All groups share one centre, and each spreads out both ways along 6 directions, with some noise.
In the rows, 100 means zero.
Known rows, each followed by its group:
116 66 105 106 67 101 85 108 86 96 -> Q740
111 94 117 89 61 105 71 78 118 64 -> Q587
132 122 93 106 94 99 73 108 87 80 -> Q383
120 94 116 116 99 78 96 99 86 119 -> Q724
86 71 81 53 89 99 96 112 99 113 -> Q724
123 135 97 110 106 106 87 102 91 77 -> Q587
127 80 81 86 104 84 59 71 107 93 -> Q851
119 79 119 111 93 71 82 101 102 110 -> Q724
120 117 113 128 59 102 64 76 109 82 -> Q724
88 97 63 87 105 101 78 98 125 94 -> Q383
109 89 109 118 78 111 95 84 90 96 -> Q740
98 97 88 92 114 91 88 91 117 100 -> Q467
82 80 125 97 112 94 104 74 148 69 -> Q740
107 124 99 116 99 116 97 63 97 92 -> Q724
111 103 107 86 93 106 91 60 94 94 -> Q851
104 126 94 111 78 134 97 71 83 88 -> Q467
96 122 120 81 110 93 103 94 119 82 -> Q383
108 116 128 109 99 104 114 76 90 99 -> Q740
95 118 103 115 96 101 92 96 122 87 -> Q978
108 124 108 106 111 113 118 101 78 92 -> Q467
73 116 95 117 114 100 116 118 120 111 -> Q851
105 128 77 106 103 111 79 96 115 73 -> Q724
102 107 92 90 58 124 76 75 104 78 -> Q851
98 110 57 93 109 117 84 83 100 95 -> Q978
105 129 118 75 116 94 100 105 115 67 -> Q740
111 144 98 89 110 105 91 102 104 75 -> Q740
101 120 77 71 135 90 94 119 110 90 -> Q978
78 122 95 137 77 109 93 114 128 97 -> Q978
114 103 94 99 104 102 88 91 95 83 -> Q587
101 116 115 62 80 83 79 81 116 109 -> Q467
96 127 74 104 112 107 88 100 116 86 -> Q978
135 104 132 68 101 71 81 108 97 80 -> Q587
131 130 123 91 111 99 96 55 81 93 -> Q851
100 80 99 74 99 87 96 110 100 109 -> Q724
113 73 72 96 96 87 56 99 123 82 -> Q978
118 100 100 124 86 91 57 71 130 73 -> Q467
80 87 56 116 88 115 77 86 124 103 -> Q587
92 95 85 114 89 96 83 122 119 97 -> Q587
84 71 71 82 105 79 79 119 130 115 -> Q383
114 77 96 109 88 79 75 106 106 111 -> Q724
121 89 104 80 112 96 93 52 88 101 -> Q851
113 77 99 83 114 121 107 50 81 83 -> Q587
98 99 76 97 83 132 86 77 102 72 -> Q740
114 96 105 102 75 102 80 95 97 89 -> Q467
100 91 91 129 63 111 74 89 107 100 -> Q978
120 104 103 93 107 83 85 108 101 93 -> Q851
107 107 98 111 93 119 104 89 84 91 -> Q467
90 113 93 64 117 102 104 84 113 90 -> Q383
106 72 90 83 113 84 74 87 127 82 -> Q978
93 64 83 97 96 114 94 73 106 92 -> Q587
102 115 102 79 110 81 87 121 121 88 -> Q383
109 119 107 112 107 101 89 64 113 86 -> Q467
92 94 109 88 92 94 102 109 106 103 -> Q851
103 51 113 94 76 101 95 94 98 92 -> Q740
77 108 114 78 115 84 109 103 134 99 -> Q383
109 115 130 75 107 82 96 106 116 74 -> Q383

New rows. What belongs after each?
97 96 86 115 101 90 72 99 135 84 -> Q740
101 95 92 94 91 80 73 123 120 103 -> Q587
93 117 66 115 83 104 64 95 126 97 -> Q587
105 115 85 120 86 114 68 68 124 71 -> Q724
104 89 107 75 94 96 89 66 105 99 -> Q587
99 133 99 91 107 108 113 106 80 110 -> Q978
134 128 104 106 84 87 60 129 108 61 -> Q587
91 134 106 69 108 108 118 79 88 114 -> Q467
101 83 83 77 110 77 86 104 105 124 -> Q740
91 104 111 89 65 101 87 116 116 91 -> Q851
91 115 72 68 88 117 94 115 95 93 -> Q724
118 124 114 111 94 108 90 71 98 81 -> Q978
115 108 85 91 99 104 80 92 95 84 -> Q383
100 98 108 97 84 127 98 50 99 79 -> Q587
89 90 62 87 93 116 92 94 94 111 -> Q724
116 108 45 100 97 118 69 88 84 96 -> Q383
102 100 117 70 101 94 115 113 84 111 -> Q467
85 98 89 105 86 115 94 75 114 100 -> Q587
92 111 113 62 126 79 111 87 109 118 -> Q467
102 89 89 73 110 99 103 86 86 116 -> Q383
109 83 103 76 98 75 97 133 90 118 -> Q724
110 101 96 88 63 106 73 125 103 74 -> Q851
101 142 86 86 106 130 99 74 97 68 -> Q740
96 74 100 102 82 95 85 113 118 88 -> Q587
116 107 70 101 136 83 90 128 93 108 -> Q587
77 73 98 109 76 105 96 101 125 102 -> Q587
112 114 105 103 72 100 67 93 119 73 -> Q724
95 102 92 103 103 97 107 157 99 91 -> Q851
98 119 112 130 90 102 95 95 115 93 -> Q383
112 104 109 78 95 77 78 103 111 100 -> Q587
120 76 94 93 120 106 103 90 81 80 -> Q587
122 139 127 117 117 91 91 87 114 67 -> Q724
91 77 107 91 84 106 96 77 110 92 -> Q587
115 105 96 103 107 82 80 118 111 89 -> Q724
107 122 73 95 93 99 62 122 126 65 -> Q724
91 111 95 96 98 92 93 95 112 116 -> Q587
107 108 98 109 65 114 78 75 100 94 -> Q724
104 80 83 110 89 116 90 65 91 105 -> Q383
96 92 86 118 86 98 81 127 117 88 -> Q587
93 96 125 76 118 99 112 60 119 81 -> Q724
102 64 116 104 81 99 96 91 103 92 -> Q740
113 122 103 98 111 89 82 110 121 68 -> Q724
108 85 113 86 106 89 93 76 112 89 -> Q978
99 115 105 80 136 86 116 112 99 108 -> Q467
92 88 77 105 96 86 79 125 122 109 -> Q587
134 102 89 97 121 93 84 104 82 83 -> Q851
112 81 101 130 120 101 101 92 102 82 -> Q467
118 114 73 112 112 97 67 69 110 91 -> Q851
107 57 118 85 83 105 94 83 104 72 -> Q587
115 89 94 107 68 88 61 109 107 98 -> Q724
97 80 85 116 111 126 115 85 88 87 -> Q587
90 93 90 119 73 104 86 105 110 108 -> Q978
116 101 86 78 135 81 96 96 90 116 -> Q587
91 81 44 80 101 121 75 64 110 95 -> Q383
102 147 78 102 118 113 100 110 95 93 -> Q467
99 86 79 103 93 111 87 88 103 95 -> Q467
85 100 85 81 123 93 101 102 123 98 -> Q978
96 95 69 127 108 119 98 107 98 88 -> Q587
105 115 106 106 72 116 89 67 95 95 -> Q724
129 107 120 74 99 87 83 88 95 79 -> Q587
83 118 126 106 103 96 115 100 120 99 -> Q978
122 123 138 89 85 80 82 112 113 74 -> Q724
120 129 109 93 109 114 101 62 79 87 -> Q978
116 117 124 72 110 82 99 110 99 87 -> Q383
78 112 101 115 68 103 86 106 130 100 -> Q587
122 143 112 100 90 92 82 124 99 78 -> Q724
92 112 101 98 79 109 93 101 107 91 -> Q851
99 94 110 92 120 69 93 101 123 110 -> Q740
126 138 99 98 100 113 89 85 82 77 -> Q383
117 82 90 84 98 90 73 80 105 95 -> Q851
116 90 91 92 101 67 55 80 129 102 -> Q851
95 116 71 97 60 129 71 84 105 85 -> Q724
102 86 90 91 110 86 83 105 119 91 -> Q724
102 117 90 111 105 76 68 91 136 104 -> Q851
133 92 109 107 82 97 68 70 94 79 -> Q978
87 130 108 74 120 105 121 80 98 108 -> Q383
100 96 87 97 106 94 80 92 124 85 -> Q978
124 140 126 68 111 68 90 98 96 109 -> Q587
89 124 87 62 121 97 116 117 91 118 -> Q467
